There are 3 ways to turn a row about zero (a turn may also mirror it). The second row of each pair is the first, turned, with some noise. The first 21 pairs use one turn. New pairs use 2 turns, one after the other, and a turn may come again.
Known pairs, each followed by its turns in order:
[-3.72 -1.36  0.73  2.75  1.61 -0.15]
[ 0.32 -3.96 -2.26  0.27  0.05  1.85]	Dudaf

[ 3.61 -1.65 -2.12 -1.79 -2.22 -1.39]
[ 2.98  2.51  1.95 -1.93  0.11 -3.09]	Dudaf

[ 3.44  0.72  2.53  2.30 -2.96 -0.27]
[-1.95  2.35 -3.47 -1.96 -0.67  2.83]	fikoz

[-0.31 -3.71  3.95 -2.05 -3.02 -1.12]
[ 0.88  1.68 -3.76 -4.38  1.64 -0.29]	Dudaf

[-0.63 -3.70 -2.65 -0.70  1.75  1.73]
[-1.44  2.09  0.42  4.13  1.72  0.85]	bimag

[ 2.13  3.78 -1.66 -2.56  2.91 -0.26]
[-2.22  2.26  5.09  0.65 -0.63  1.57]	Dudaf

[ 3.61 -1.06 -1.03 -1.22 -2.73  2.99]
[ 1.91  5.42 -1.33 -0.81  0.50 -0.69]	fikoz

[ 3.55 -3.61  3.56  2.63  3.51 -2.41]
[-1.29 -2.94  6.33  0.49 -1.70  2.90]	bimag

[-1.52  2.57  1.31 -0.36  1.75  0.73]
[ 3.49  0.43 -0.34 -0.81  0.51  1.03]	bimag

[ 3.06 -3.30 -1.50 -1.57 -0.09 -2.70]
[-4.53 -2.80  0.71  1.51  1.01  0.51]	bimag

[ 3.00  1.11  2.46 -3.66  0.30  3.90]
[ 1.01 -0.53 -3.57  1.91 -4.15  3.71]	bimag

[ 1.74 -1.25 -1.08  0.62  3.97  1.17]
[-0.64 -2.57  3.21  0.39  2.10 -0.25]	Dudaf

[-0.46  2.46  0.62  0.38  0.04  1.80]
[-0.13 -0.59 -0.16 -1.39  2.62  0.41]	fikoz

[ 0.06  1.71  1.12  3.90 -1.11 -2.16]
[-0.97 -2.25 -2.65 -2.19 -1.59  2.35]	fikoz

[ 3.50  2.22  3.27  2.10 -2.49  1.18]
[-2.57  2.43 -3.08 -2.45  1.59  2.94]	fikoz

[ 3.09  2.14  2.55 -0.12 -3.90  0.56]
[-0.88 -1.41 -2.02 -2.79 -4.38 -0.21]	bimag

[-1.74 -2.81  2.87  2.68  2.86 -3.59]
[-0.63 -5.37 -1.41 -3.72 -0.75  1.06]	Dudaf

[-3.77  0.85  2.61  2.33  0.28  1.32]
[-2.25 -3.61 -1.22 -1.64  1.83 -1.64]	fikoz

[-2.23 -1.01 -1.14  2.40  3.38 -1.31]
[ 0.68 -4.52  0.88  0.41 -0.94  1.99]	Dudaf

[ 2.44 -1.88  2.57  0.61  2.16  3.41]
[ 0.29  1.24  1.80  2.59 -3.11  3.63]	bimag

[ 2.24  3.93  2.73 -0.44 -1.35  3.15]
[-1.06  2.28 -0.98 -2.02  4.81  2.45]	fikoz

New pairs. What belongs after each?
[-3.69 -2.23 -0.53 -1.18  0.77  0.81]
[-1.36 -2.95  1.21 -0.54 -2.13 -1.70]	bimag Dudaf

[ 2.57  2.15 -2.32  2.58 -0.01 -2.43]
[-1.56  0.01 -4.72  2.13 -1.40  1.12]	Dudaf fikoz

[-2.13 -1.76  1.82 -3.99 -2.47 -2.56]
[-0.36  0.05 -5.88  0.66  0.00  2.94]	Dudaf bimag

[-1.25 -2.22  3.48 -2.22  1.66 -1.33]
[0.40 2.05 2.02 1.00 3.42 2.97]	Dudaf Dudaf

[ 0.54  1.53  0.26 -1.24  1.61 -3.10]
[-0.93  1.73  2.07  1.10 -0.88 -2.37]	bimag fikoz

[-0.17  2.46  0.08 -2.09 -1.62  3.99]
[ 1.49 -0.72  0.52 -0.36  2.58  4.26]	fikoz bimag

[-2.50  3.58  2.86  1.07  3.92  1.64]
[-3.72 -0.73  3.15  2.74  0.85 -4.14]	fikoz fikoz

[ 0.73 -1.69 -0.96 -3.32 -2.89  3.87]
[ 1.53 -0.21  0.39 -3.83  2.06  4.40]	Dudaf bimag

[ 2.85  2.77 -2.29 -0.22 -1.52 -3.66]
[ 1.46 -0.53 -1.50  5.12  3.07 -0.58]	bimag bimag

[ 1.29  1.28  0.48 -0.99  3.52  3.74]
[-4.50  0.21  0.09 -1.87  0.80  3.08]	fikoz Dudaf

[-2.67  3.68 -0.59  0.13 -0.10  3.97]
[-2.11  0.07 -3.43 -3.33  1.51  3.33]	bimag bimag

[-2.85 -0.85 -2.68  2.65  2.31  1.78]
[-2.04 -4.96  0.70  1.83 -0.50 -0.83]	fikoz bimag

[-0.49 -3.39 -0.88  0.17  3.53  1.34]
[-2.47 -1.38 -2.35  2.86 -0.72  2.19]	fikoz fikoz

[-3.47 -0.22  2.22  3.70 -1.07 -1.78]
[ 5.55  0.81  0.30  0.91  1.01 -1.29]	Dudaf Dudaf

[ 3.82  1.93  1.78  0.94 -3.44  1.00]
[ 0.07 -2.23 -0.45 -3.75  3.33 -2.78]	Dudaf bimag

[-3.15 -0.57 -3.55  2.04 -1.90 -1.85]
[ 1.33  3.48 -1.50  0.87 -3.95  0.27]	fikoz fikoz

[-1.55  0.02  1.10  1.30  2.50  0.38]
[ 1.40 -1.94  1.33  2.50 -0.04 -1.68]	fikoz bimag

[ 3.38  2.44 -2.92 -1.90  1.34 -2.29]
[-3.73  1.88 -1.39  1.48  2.16 -3.04]	fikoz Dudaf

[-0.73  2.38 -2.44  3.16 -3.81 -1.93]
[-4.75  1.81 -2.70  1.98  0.48  1.44]	fikoz bimag

[-0.71 -0.50  3.10  2.40 -2.78 -1.34]
[-0.95  2.39 -0.91  1.30  3.10 -2.24]	fikoz bimag

[-0.61 -1.27 -0.97  0.80 -0.71  3.11]
[-0.76  0.63  2.49 -0.66  1.58  1.27]	Dudaf bimag

[ 3.06 -0.10 -2.71 -1.76 -2.88 -2.58]
[ 1.22  0.97 -0.11  3.36  3.69 -2.89]	bimag bimag

[-3.92  3.62 -1.90 -0.47  1.89  0.21]
[ 0.66  5.03  0.52 -0.31 -3.04 -0.89]	Dudaf bimag

[-2.64  2.44  0.23 -2.69 -3.84  2.01]
[-1.63  1.34  2.39 -0.34  3.27  4.21]	fikoz bimag

[-1.19 -2.00  2.72  3.65 -0.77 -2.96]
[ 2.72 -1.62 -2.81  1.87 -0.97 -3.28]	fikoz fikoz

[ 2.17 -1.04  0.53  3.52 -0.90  1.85]
[-1.57 -1.75  2.37 -0.42  2.78 -1.66]	Dudaf bimag

[ 3.84 -1.52  3.29  3.70 -1.10  2.77]
[ 1.11 -4.02  1.83  3.31 -4.42  0.17]	Dudaf fikoz

[ 2.46 -0.35 -0.56  2.19 -3.13 -0.99]
[ 1.84 -1.64 -1.86  0.75  0.92 -3.47]	bimag bimag

[ 2.66  3.00  0.88 -1.21  3.31  3.83]
[-5.42  0.84  0.55 -1.00  1.67  3.39]	fikoz Dudaf

[-0.73  2.48 -0.27  3.43 -1.87  2.28]
[-0.91  4.53  1.08  0.12 -2.42  0.85]	bimag Dudaf

[-1.50  1.10  3.27 -0.37 -0.61  3.45]
[ 1.43  3.07  0.14 -0.22  3.70 -0.26]	Dudaf bimag

